The same things were measured in two ways. Each way mixes the same 8 hidden numbers, adds some noise and spreads widely along 5 directions of its own, which tell nothing about the thing.
In the rows, 128 means zero.
Some things both ways: the first way, then the second way.
[129  97 144 131  73 108 159  85 143 127 143 105 110 130 119  90 116 133
 187 171 113]
[135 121  85 185 103 138 114  98  98 156 109 158 142 100 108 122  81 145
 134 130 149 149  97 128 104]

[ 80 145 170 160 186 130 115 135  72 116 114 126 120 133 126 173 102 137
 132 130 131]
[118 140 104 135 121  97 109 137 146 139 159 136 119 131 104 122 115 120
 116 109 139 130 153 142 123]

[136 162 147 148 130 144 135 164  98 142 128 144 122 169 112 156 137 114
 105 116 100]
[125 169  92 102 112  86 136 138 150 146 101 110 133  92 142 157 119 155
 111 146 149 175 129 173 113]

[104 122 119 121 137 129 120 111 135 120 126 144 124 115 124 135 134 140
 159 111 146]
[132 141 162 128 144 153 154 130 125 129 150 124 133 137 126 108 182 163
 116 108 133 139 138 122 126]

[132 155  98 149 161 150 108 117 136 130 117 161 153 153 120 115 154 168
 131  90 162]
[129 116 137 167 127 166 110 101 172 155 111 146 112 141 105 109 111 162
 148  58 127 176 133 163 122]

[ 94 113 168 181 133 117 117 125 124 146 132 125 122 134 147 146  93  97
 124 147 151]
[125 151  78 115 115 105 156 160  73 179 108 147 159  93 144 141 118 137
 103 157 119 146 118 156 106]

[159 151 132 141 141 142 121 131 119 139 131 175 148 189 119 129 156 113
 105 118 157]
[118 132 108 124  89 106 138 140 130 119 118 111 108 114 151 153 125 146
 148 110 124 162 112 139 144]

[152 137 150 115 156 139 130 114 109  95 128 144 159 126 145 118 150 110
 114 136 132]
[109 134 111 142 120  89 107 107 184 101 122  97  83 109 135 106 159 169
 109 110 142 122 124 121 127]

[133 138 145 141 143 135 107 113 115 104 131 153 129 135 142 176 122  95
 145 134 141]
[133 137 123 137 137 135 130 143 145 112 161 108 122 123 129 116 149 167
 124  81 134 131 109 118 143]

[117 124 175 166  89 127 116 116 155 137 131 145 121 139 116 140 114 107
 140 133 144]
[133 121 126 154 123 152 158 137 113 149 115 132 160 122 131 157 113 151
 147  86 119 178 101 158 122]

[135 150 140 155  90 165 113 144 133 144 142 107 100 133 131 174 121 123
 170 102  53]
[100 105 111 143  87 102 150 117 135 160 129 143 166 128 111 169  90 122
 139 117 132 172 127 169 112]

[143 141  69 108 181 107 132 105  96 112 117 156 149 155 137 109 129 149
 119 133 148]
[131 121 140 146 176 126 112 151 146 107 160 110 114 150 107 145 125 139
 103 130 142 108 125 149 109]

[124 124 108 143 158  99 145 105 138  96 107 143 152 118 122  72 146 165
 117 142 173]
[108 132 139 128 136 110 119 119 139 152 123 131  88 157 114 135 165 138
 121 154 115 104 146 133 109]

[127 130 148 150 117 134 110 144 133 143 161 127 126 142 150 108 123 116
 129 103  94]
[118 111 130 138 162 113 164 133 124 133 117 102 123 103 144 146 144 184
 101  89 103 139 115 180  93]

[111 141 162 167 152 129 133 109 100 148  91 116 133 146 124 181  88 120
 124 165 144]
[134 141 102 155 127 104 127 120  94 141 145 118 127 114 112 150 125 148
 130 137 139 111 108 115 113]

[134 133 140 143 164 120 137 140  89 105 122 150 126 139 126 175 136 118
 136 136 146]
[111 136 133 120 105 101 130 186 130 125 179 131 137 177 111 180 123  64
 149 134 129 144 154 137 158]

[147 114 116 148 127  80 166 150 112 128 135 138 124 153 130  96 121 115
  97 167 124]
[131 133 112 183 144 119 110 140 160 157 126 116 127 144  99 188 103 133
 169  63 111 139 115 159 130]

[ 94 116 156 136 129 125 151 165 102 118 143 133  94 108 118 154 150 127
 155 110 114]
[113 123 123 133 115 111 124 150 138 106 142 111 100 145 137 144 150 127
 136 133 128 118 114 112 146]

[121 124 132 136 123 120 142 130 125 127 120 120 115 120 124 145 120 131
 143 135 118]
[118 140 116 136 118 108 138 135 116 151 129 130 142 133 116 154 130 126
 122 157 136 133 128 136 112]

[156 128  73  78 102 109 150 128 118 130 144 153 109 160 111 106 149 143
 160 116  84]
[115 146 116 132  77  96 138 127 117 136 147 128 134 129 124 150 140 108
 149 128 140 156 140 114 143]

[ 80 111 173 153  79  87 171 118 131 117 123 127  85 106 104 107 109 107
 124 170 110]
[109 106 114 187 121 134 120 118 184 153 116 132 163 150  98 180  87 140
 169  81 131 161  87 161 126]

[154 134  88 103 107 101 137 135 141 135 141 160 124 156 118  92 138 131
 121 114 105]
[115 117 122 154 128 111 138 137 137 123 123 105 122 133 132 173 138 146
 143 118 118 130  99 137 125]

[105 153 139 150 147 128 136 176 123 136  92 131 116 110 101 146 126 146
  99 106 103]
[129 172 112 135 142 114 122 120 184 178  71 125 149 115 114 150 133 150
 109 154 151 171 137 178  95]

[122 128 160 144 154 174 125 154 114 146 120 110 143 103 142 163 155 134
 140 100 130]
[119 124 130 148 124 122 131 115 142 121 104 125 110 117 133 119 148 142
 112 132 139 155 134 141 112]

Other things, the second way, with their names:
(690): [105 107 148 153 156  97 147 135 132 138 180 111 136 159 102 164 156 132
 124  96 105  93 140 142 113]
(214): [111  97 125 193 115 133 119 120 184 127 158 115 143 159  99 173 102 144
 186  29 120 148  91 134 155]
(524): [ 88  99 105 127 129  66 153 150 114 102 144 100 125 119 154 152 164 135
  92 169 113  80  99 115 113]
(207): [109  94 125 164 119 133 137 141 153 136 128 131 132 139 126 154 104 133
 154  47 100 168 119 171 135]
(450): [118  99 169 174 164 139 141 120 191 110 151 113 156 142 102 138 130 142
 116  56 139 168 146 178 110]
(610): [109  95 138 164 114 111 132 138 114  82 159 105 115 159 128 178 149 113
 154 154 133  97  88  88 141]
(203): [105 100 139 158 146 118 147 109 139 114 103 116 134 115 137 126 157 155
  90 153 135 128 116 145  87]
(178): [117 111 116 164 144 143 134 151 142 146 124 137 154 136 122 131 127 138
 121 103 118 136 107 145 119]
(370): [102 123 121 147 133  97 113 102 181 144 112 129 132 137  98 144 114 134
 105 156 154 139 140 163  92]
(549): [ 92  92 144 132 136 104 149 154 127 129 166 138 139 165 114 149 137 101
 110 131 112 115 151 152 117]
(256): [112 109 121 158 145 101 149 129 130 129 128 110 124 107 134 146 135 150
 112  82 105 138 131 164 103]
(323): [147 128 112 185 172 145 115 141 143  93  90 106 123  93 142 123 125 160
  96 135 155 143  92 142 100]
(618): [106 106 129 184 130 112 116 109 181 112 103  94  97 131 129 167 139 159
 158  76 112 136  98 140 128]
(241): [116 131 138 129 132 105 135 117 132 130 134 115 110 138 120 144 159 150
 117 150 133 115 130 131 110]
(429): [ 97 114 118 153 144  96 131 139 173 134 142 106 150 144 116 160 142 143
 122 110 119 108 103 139 122]
(647): [125  99 140 208 184 153 104 140 202 107 131 108 126 147 111 130 129 151
 133  35 119 131 109 150 128]
(221): [110  91 153 194 100 121 135  93 161  88 188  95 108 146 108 144 152 148
 186   4 115 135 116  99 162]
(527): [108 142 120 106 101 112 135 150 149 144 135 145 153 144 119 138 122 106
 117 154 150 168 148 153 132]
(243): [100  67 184 149 181 124 161 160 121 100 194  90 123 198 117 197 179 149
 142 110  87  57  93 123 126]
(437): [123  97 153 168 173 123 151 106  94 126 127 103  89 126 133 137 179 184
 118 104  92  87 111 133  88]
(557): [105 153 102  92  75  72 149 121 107 140 114 124 121 107 143 147 147 127
 112 195 147 149 138 129 117]
(607): [120 188 139  95  85  87 166  97 130 153 121 124 142  94 130 108 194 133
 102 146 157 190 194 134 114]
(251): [136 147  85 144 133 122 119 154 134 131  93 127 136  95 140 135 100 140
 101 156 151 154 104 152 111]
(588): [143 139 120 144 120 152 136 124 121 127 136 128 145 114 126 122 122 164
 126 120 156 160 102 125 126]
(364): [102 118 113 136  94  96 141 123 160 116 156 101 133 127 129 157 133 156
 151  80 130 140 100 126 148]
(22): [135 147 122  91 139 101 152 179  63 123 143 110 103 128 150 170 152 136
 108 188 120 106 119 133 119]
(704): [121 133 135 126 115 122 161 138 127 158 159 126 165 144 110 172 127 146
 150  89 123 155 121 153 133]
(696): [115 148 103 162 100 105 119 109 161 145 136 122 143 127 110 135 149 139
 145 111 144 130 112 100 138]
(534): [ 94  46 158 204 157 123 101 132 198  65 144  87  84 195 111 201 117 136
 173  87 110  92  72 136 139]
(561): [ 96 101 129 143  81 113 129 111 147 135 144 139 107 153 118 134 127 120
 157  90 116 149 141 134 142]
(433): [128 143 119 146 127 107 123 116 135 123 105 119 113 104 127 125 141 134
 103 154 154 150 142 141 102]
(509): [ 73  76 118 134  83  56 133 122 119 109 176 117  92 160 118 177 128 108
 145 132 108  88 126 119 132]
(639): [121 151  87 125  91 128 114 122 155 157  77 147 116  96 145  95 120 158
 121 124 140 179 119 144 126]
(439): [136 151  96 176  98 130 113 121 127 125 123 113 105 104 137 111 154 151
 158  73 125 137 102  82 154]
(388): [101  78 119 175 132 111 151 135 132 132 133 121 154 123 124 165 102 133
 130  75 104 144 112 172 108]
(46): [134 162  80 176 101 131 100  79 164 166  58 121 114  95 130 117 143 190
 154 124 146 147  75  98 123]
(464): [124 114 131 173 157 140 117 122 142 131 150 121 135 157  98 141 137 157
 136 122 135  95  90 111 119]
(93): [119 106 143 191 135 153 131 115 197 131 118 102 140 143 123 159 141 169
 179  23 110 164  89 143 145]
(675): [113 170 111  91  60  71 163 117  99 135 132 117 123  96 150 132 178 131
 124 163 142 157 150 105 135]
(428): [121 148 131  99 118 116 176 137 110 137 118 126 180 114 142 138 161 141
  86 202 160 159 125 137 103]
(96): [ 97  87 153 163 138 108 124 133 200  97 155 100 127 176 102 201 109 122
 152  96 135 138 114 166 132]
(597): [ 70  88 140 141 114  69 169 113 134 149 158 107 131 161 117 189 164 138
 150  98  84  99 124 141 117]
(461): [127 104 112 176 158 129  99 114 156  95  95 116 104 114 124 133  98 160
 100 163 165 127  88 147  90]
(702): [121 121 151 192 139 163 114 105 193 152 132 136 160 173  82 144 132 140
 163  80 142 151 112 132 130]
(117): [153 141 125 174 202 168 119 141 157 136 101 118 120 100 131  82 153 188
  87  65 123 139 124 159 101]
(495): [ 91  93  92 149 118  81 119 122 173 106 135 111 118 118 129 148 101 148
 110 118 136 120  99 148 115]
(589): [117 148 105 127 110  95 143 121 148 137  96 120 135  85 142 125 135 144
  98 126 143 179 144 165 107]
(345): [ 75  86 130 139  91  71 158 135 144 116 177 116 143 157 120 181 133 100
 145  95 109 131 136 144 140]
(655): [106  95 164 154 136 140 141 128 181 115 160 126 176 176  96 164 123 123
 132 122 155 147 116 149 127]
(469): [ 94 138  97 124 113  65 135 120 154 132 109 123 146 106 130 131 146 124
  76 201 157 128 134 136  97]
(158): [112 118 133 147 124 125 115 120 149 132 122 119  84 156 123 134 158 151
 147 115 114 111 113 114 132]
(279): [109 120  70 159 113  83 130 140 107 143 129 127 128 101 132 143 112 134
 119 119 112 110 106 129 114]
(706): [122 158 101 102 132 109 105 134 143 151 106 149 110 117 121  94 129 140
  74 196 161 129 147 144 101]
(348): [122 126 118 148 137 111 128  87 152 120 132 106  99  90 132  84 159 199
  99  87 137 119 119 124 105]
(135): [105 128 138 145 138  86 127 109 137 155 134 126 123 151  94 162 150 120
 116 161 130 108 156 146  90]
(530): [116 118 106 169  80 122 130 142 126 132 170 139 145 138 112 144 105 108
 170  60 121 152 115 112 161]
(575): [118 122 111 155 138  97 118 125 155 130 139 108 122 129 110 168 109 153
 133 108 135 124 107 153 115]
(432): [ 98 111 118 129 124  87 137 117 158 135 122 113 120 131 124 153 133 156
 116 137 126 121 116 152 107]
(703): [144 174 107 153 173 133 125 131 163 161  92 122 137  83 127  88 154 169
  80  88 134 160 149 165  95]
(52): [126  77 125 222 188 136 118 131 165  77 137  89 117 108 130 129 127 171
 112  47 118 106  81 137 111]
(291): [138 166  91 116 118  74 134 158  77 102 140  93  93  86 158 146 152 137
 106 163 135 112 121 107 125]
(47): [114 119 145 142  91 114 140 102 112 124 149 125  89 140 123 133 155 132
 154  97 115 141 149 118 133]

Some of these things the first way, each followed by its name:
[ 89 148 134 157 154 137 127 143 108 144 118 118 119 122 131 141 116 129
 104 116 114]
(432)
[ 95  73 107  81  88 109 178 131 129 151 167  89  97  65 158  62 152 133
 162 125  65]
(203)
[145 140 106 101 166 132 114  90 115 122 124 138 165 145 156 106 123 121
 111 137 138]
(450)
[151 168 126 164 154 168  94 136 119 141 105 138 141 151 144 221 105  87
 111 119 126]
(214)
[125 144 142 138 156 117 133 132 122 146 104 159 162 157 122  90 136 119
  56 140 167]
(618)
[115 106 169  98 124 103 110 128 128 126 161 130 126 119 153  96 102 102
 135 126  95]
(52)
[ 99 145 126 160 127 109 129  97 117 131 118 151 116 160 116 150  94 109
 116 148 147]
(704)
[151 105 117  95 124 151 171 126 101 138 134 103 135 106 146 116 164 124
 151 143 103]
(607)
[103 136 118 121 141 103 114 136 124 117 122 133 112 104 144 137  92 102
 104 118  99]
(429)
[121 132  99 127 157 106 151 117 114 129  99 114 134 119 120  93 117 164
 116 147 121]
(135)
[116 138  92 114 159  91 150  82 113 123 101 158 149 156 112  62 128 150
  94 159 174]
(241)
[112 150 160 150 158  97  84  94 139  97  99 146 142 136 126 121  67 133
 114 143 150]
(690)
[143 128 115 112  94 117 126 152 154 129 144 152 117 122 129 118 144 108
 124 100  95]
(93)
[121 128 151 134 117 102 104 129 130 132 151 136 110 146 131 117  87 119
 135 121  87]
(279)
[132 155 126 129 136 128 135 142 114 119 118 145 120 143 108 136 136 130
 114 119  99]
(96)
[182 154 105 127 139 163  76 123 134 127 131 159 145 167 147 202 114 105
 154  97 115]
(530)
[211 158 140  86  85 126  85  85 170  79 133 186 150 177 101 108 131 126
 170 114 102]
(221)
[132 115 176 156 142 127 101  92 145  68 138 122 144  90 160 127 114 112
 162 151 141]
(549)
[171 126 104 107 126  93 104  65 153 127 147 164 170 179 158  44 104 110
  99 146 150]
(388)
[ 81 151 152 177 176 189 111 182 103 167 114 129 125 115 137 205 155 119
 121  74 145]
(639)
[147 168  38  92 173 140 104  65 128 119  83 163 161 143 141 140 116 126
  99 131 167]
(655)
[160 142 103  86 104  92 122  87 136  96 156 166 125 168 126  52 122 123
 125 130  87]
(495)
[116 136 124 144 122 105 115 117 146 130 131 123 127 130 143  97  97 120
 103 132 105]
(597)
[141 126 112  98  93 133 123  93 160 108 121 141 118 104 123 134 127 117
 164 121 105]
(428)
[104 113 159 130 119 119 148 152 107 132 142 130 106 125 123 131 133 118
 139 135 110]
(251)
[181 125 140 130  75 132 146 124 180 107 103 139 145  97 111 127 153 112
 138 151 123]
(46)
[ 94 140  66 114 136 108 121 133 124 135 110 133  88 110 118 154 105 151
 148 100 102]
(464)
[189 148 106  93 102 135  88  90 163  85 154 147 147 143 138  90 136 135
 167 106  86]
(348)
[142 144 115 120 104 134 118  81 139 113 119 170 127 152 105 137 132 125
 167 133 137]
(588)
[ 83 122 166 129 100 115 117 182 116 155 181 111  79 126 126 105 116 140
 160  82  44]
(256)
[131 128 132 136 130 152 135 135 113 145 132 133 129 149 119 124 157 157
 163 110 125]
(47)
